The groups are shells around one centre, one inside the other: the same stretched ball of 6 dimensions in 7 sizes.
In the rows, zero is written as 128.
Some rows, each with its group after it:
[142  97 168 116 189  79 133 110 137  83 161  99 125  98 105 170 122 150
 127 156 115]
pepov
[166 110 133  67  48 106  80 179 127 135 134 127  46 141 126 150 120 103
 112 115 185]
Deta
[ 80 145 137 128 157 108 137 127 134 137 131 170 174 133 108 121 139 131
 144 134 148]
dav
[122 115 138 142 213 117 165  84 110  84 170 114 193 106 116 137 180 159
 134 157  81]
pepov
[147 107 151  87 108  98 101 157 129 116 154 131  92 137 115 155 121 130
 128 128 167]
gibaz
[118 106 157 109 143 111 148 136 119 117 158 123 133 105 101 149 133 118
 126 146 138]
forep
[ 66 161 145 143 204  67 125  99 171 131 100 167 177 116 104 129 119 146
 146 143 136]
dav
[123 137 109 164 190 134 163  76 123  92 129 110 179 107 137 131 149 141
 128 173  64]
Deta
[177  84 145  97 117 130 128 144  99  87 186  98 103 130 126 163 138 135
 121 145 127]
dav
[131 117 109 116  92 171 162 140  84 130 155 125 142 123 127 121 169  97
 116 143 119]
kiga
[ 98 150 102 179 197 156 176  78 115 100 136 139 221 129 139 116 152 146
 145 174  64]
kiga
[135 147  93 101  73 130 106 141 120 148 105 139 102 132 139 112 166  99
 110 119 144]
Rosu
[154 117 152  78  97  65  70 160 159 123 119 126  50 130 118 164  94 123
 120 123 181]
kiga
[144  99 146 112 132 130 143 137 108 102 170 115 128 123 117 153 130 128
 128 151 127]
forep
[144 137  72 143 127 185 161  99  77 108 149 121 181 137 156 101 213 128
 120 147  71]
pepov
[171 108 112 122 137 151 131 119  91  82 181 115 149 152 147 138 171 155
 132 145  99]
pepov
[168 104 125  84  67 128 113 157 109 123 143 104  69 120 128 147 140  99
 105 132 147]
gibaz
[112 122 153 134 190  89 145 102 144 103 133 116 147  95 107 152 120 137
 129 160 110]
gibaz
[131 132 156  95 113  57  73 152 180 129  97 137  61 126 115 165  63 122
 128 135 179]
pepov
[ 94 111 164 114 170 104 161 127 117 122 163 136 164 100  88 140 151 125
 132 142 138]
kiga
[152 120 103 136 133 162 147 114  95  95 161 118 158 142 147 131 161 138
 130 155  91]
forep
[135 132 116  88  58 124 104 165 122 151 117 141  83 133 126 127 137  91
 113 119 169]
Rosu
[148 146  96  95  67 120  81 151 130 140 108 147  89 157 147 120 149 115
 119 114 159]
Deta
[179 106 107  67  23 150 103 178  89 137 151 118  61 143 138 131 167  91
 102 113 163]
pepov
[ 79 146 145 157 228  85 152  81 152 107 123 144 198 106 107 134 133 154
 145 160 102]
kiga
[118 131 143 114 155  88 110 127 143 115 137 147 136 135 116 142 130 146
 139 133 147]
forep
[120 121 146 119 177  99 126 119 126 102 163 145 164 137 114 140 152 160
 144 136 133]
kiga
[130 121 122  93  78 133 129 155 107 143 136 132 105 121 119 126 156  93
 112 126 153]
Rosu
[156 127 103 129 139 136 126 109 112  96 145 117 141 138 147 132 162 143
 126 147  97]
forep
[150 113 121 134 140 149 145 120 106  92 162 116 148 138 139 144 134 139
 133 160 100]
Rosu
[ 95 143 142 122 143  91 119 132 154 135 111 155 133 125 111 138 104 122
 137 141 153]
Rosu
[161 129  92 120  71 161 125 139 110 121 123 113  98 137 153 132 129 101
 113 150 115]
gibaz
[112 135 143 141 196  88 127 100 151  99 132 137 161 124 119 147 118 158
 144 155 115]
forep
[134 127 123 120 114 131 122 140 124 117 139 139 126 146 133 140 117 126
 134 145 136]
kiga
[134 102 142  98  98 131 148 150 107 128 150 111 104 102 108 145 135  93
 111 144 141]
dav
[120 134 147 124 158  75 112 117 166 115 105 124 109 108 116 156  89 129
 127 153 134]
Rosu
[103 169  82 165 137 149 148  95 136 131  83 137 163 122 149 110 130 110
 126 165  86]
dav
[176 132  88  97  76 129  91 135 114 119 123 116  85 143 155 125 174 121
 107 121 128]
Deta
[110 114 163 132 206  93 148 106 132  94 164 131 173 114 103 152 133 158
 144 154 117]
forep
[155 139  70 161 129 190 154  98  91  93 143 118 174 152 171 116 164 136
 130 167  61]
dav
[162 117 150  75  95  57  65 154 164 122 110 114  35 119 119 166  95 120
 111 124 175]
Deta
[121 117 131 123 113 152 151 146 106 122 157 140 145 138 122 137 121 114
 135 151 134]
pepov
[133 119 111 124 139 153 157 115  87 110 166 125 170 126 129 119 195 129
 124 140 102]
gibaz
[132 113 117 148 161 173 174 111  83  90 186 128 197 143 135 130 163 146
 143 163  86]
Deta
[118 132 119 145 170 125 160  93 123 108 128 112 162  98 125 131 153 125
 121 162  86]
Deta
[133 135 103 143 160 145 142 102 106 100 152 136 181 146 143 120 174 152
 138 148  93]
gibaz
[131 162  92 162 170 114 118  81 154 101  90 124 149 129 156 130 123 146
 131 164  79]
dav
[139 100 144 100 120 125 147 139 103 115 164 110 119 106 110 144 154 112
 115 140 132]
gibaz
[118 127 124 136 179 129 151 102 108 102 161 137 188 130 124 125 179 152
 138 145 102]
Rosu

New rows, each followed by its group:
[ 90 146 154  91 111  59  90 157 172 161  90 164  90 119  97 139  96 105
 127 118 197]
dav
[165 126 129  71  48  77  64 166 160 142  85 110  10 115 128 156  95  88
  97 121 179]
pepov
[117 118 167 102 159  72 104 141 149 114 149 151 127 136 103 155 111 150
 144 131 167]
dav
[121 117 138 143 182 123 166  98 120  96 147 107 162  98 117 145 137 132
 127 169  88]
kiga
[173 125  97 119 108 132 119 113 118 103 121  91  96 115 151 138 152 118
 105 150  94]
pepov
[162 136 104 131 123 120 100 117 141  99 115 117 106 145 156 145 111 139
 127 153 109]
Deta
[105 124 161 103 164  69 119 128 146 125 134 140 130 107  96 144 138 134
 129 129 155]
forep
[122 134 139  88 107  72  97 142 153 145 100 131  79 104 108 140 131 104
 110 121 167]
gibaz
[141 168  57 161 106 168 127 101 125 119  88 130 142 148 176 110 136 117
 124 161  79]
pepov
[154 104 111 135 144 168 173 105  80  89 175  95 162 114 136 134 179 128
 118 163  73]
dav
[152 110 117 109 100 154 136 144  93 112 167 126 130 143 134 134 157 123
 125 139 128]
Rosu
[162 102 143  73  80 103  99 164 121 123 149 116  66 126 118 154 133 111
 112 122 168]
Rosu
[133 136 114 100 114 101 110 125 129 133 114 125 108 112 125 124 172 114
 109 122 137]
Deta
[161 137  90 135 125 147 114 114 113  96 139 130 143 162 162 127 154 149
 134 146 100]
pepov
[143 108 144 110 123 120 126 143 122 108 155 124 115 132 121 154 113 127
 130 148 138]
Rosu
[106 106 141 142 173 161 195 114  85 103 187 128 202 115 109 132 161 130
 138 164  97]
Deta
[132 142 130 125 168  70 100 100 164 107 100 118 112 110 127 146 123 142
 123 145 118]
Deta
[145 119 134 138 170 106 134 100 139  88 132  99 127 108 130 157 113 140
 125 167  93]
Deta
[158 119 138  75  61  87  75 170 150 136 110 123  36 128 124 157  94 101
 111 123 182]
kiga
[135 145  86 111  82 151 119 138 104 138 125 146 131 149 145 106 180 111
 120 122 133]
kiga
[161 109 147  56  79  70  72 166 137 131 134 122  47 123 112 152 145 116
 107 103 188]
dav
[133 111 125 121 137 157 152 133  85 105 187 141 175 151 127 128 172 142
 140 140 121]
pepov
[124 112 139 122 149 126 158 119 111 111 153 113 145 101 112 141 148 119
 121 153 112]
Rosu
[156 125 127 117 138  94 103 116 145 100 120 108  98 121 135 153 119 136
 120 148 118]
Rosu
[105 135 125 171 220 133 171  78 120  86 153 132 216 124 128 132 146 162
 148 173  71]
gibaz
[117 124 129 120 155 121 147 115 110 116 153 133 163 117 115 126 177 133
 127 137 119]
forep
[ 80 136 171 116 187  50 121 119 170 130 113 147 136  97  87 149 107 132
 135 139 157]
kiga
[154 145 101  77  32 104  66 169 143 156  85 137  40 141 141 129 126  89
 104 109 180]
kiga
[133 144  81 141  99 174 147 120 103 125 121 130 147 137 153 113 152 106
 121 153  97]
Rosu
[128 128 134 136 191  97 133  94 136  94 139 119 156 113 123 142 147 153
 131 153 100]
Rosu
[146 117 149 101 147  80  92 134 143 102 147 133 110 141 121 155 123 155
 136 131 151]
Deta
[140 108 144 104 134 115 124 140 115 107 167 132 130 136 117 146 142 139
 133 136 142]
forep
[100 132 153 129 205  79 126 106 144 105 148 153 177 130 107 139 143 166
 149 139 132]
Deta
[ 94 140 136 126 143 109 135 130 138 135 122 153 149 124 112 131 121 120
 136 142 143]
forep
[136 119 145 118 137  97 121 127 146 110 124 113 101 111 119 159  95 122
 123 156 130]
Rosu
[117  97 175  70 110  87 126 167 120 139 162 134  99 105  82 150 142 106
 119 117 186]
pepov
[129 150  98 103  78 122 101 143 129 149 101 146 103 137 137 115 153 104
 116 120 151]
forep
[ 86 166 123 155 187  87 127  92 169 124  86 149 162 115 124 129 110 137
 138 157 112]
kiga
[121 119 111 162 162 182 194 101  87  96 167 118 199 122 134 128 151 127
 135 178  69]
Deta
[168 120  88 147 126 179 155 103  91  87 152  96 148 132 160 132 158 129
 120 169  64]
Deta
[143 155 111 129 150  72  82 100 173 109  80 120  97 122 144 143 114 141
 121 145 116]
pepov
[109 155 107 145 167 109 136  89 142 120  98 126 154 106 131 121 151 126
 121 152  95]
Deta
[149 135  97 139 119 150 130 117 119 106 126 120 132 140 153 133 129 126
 126 158  98]
forep
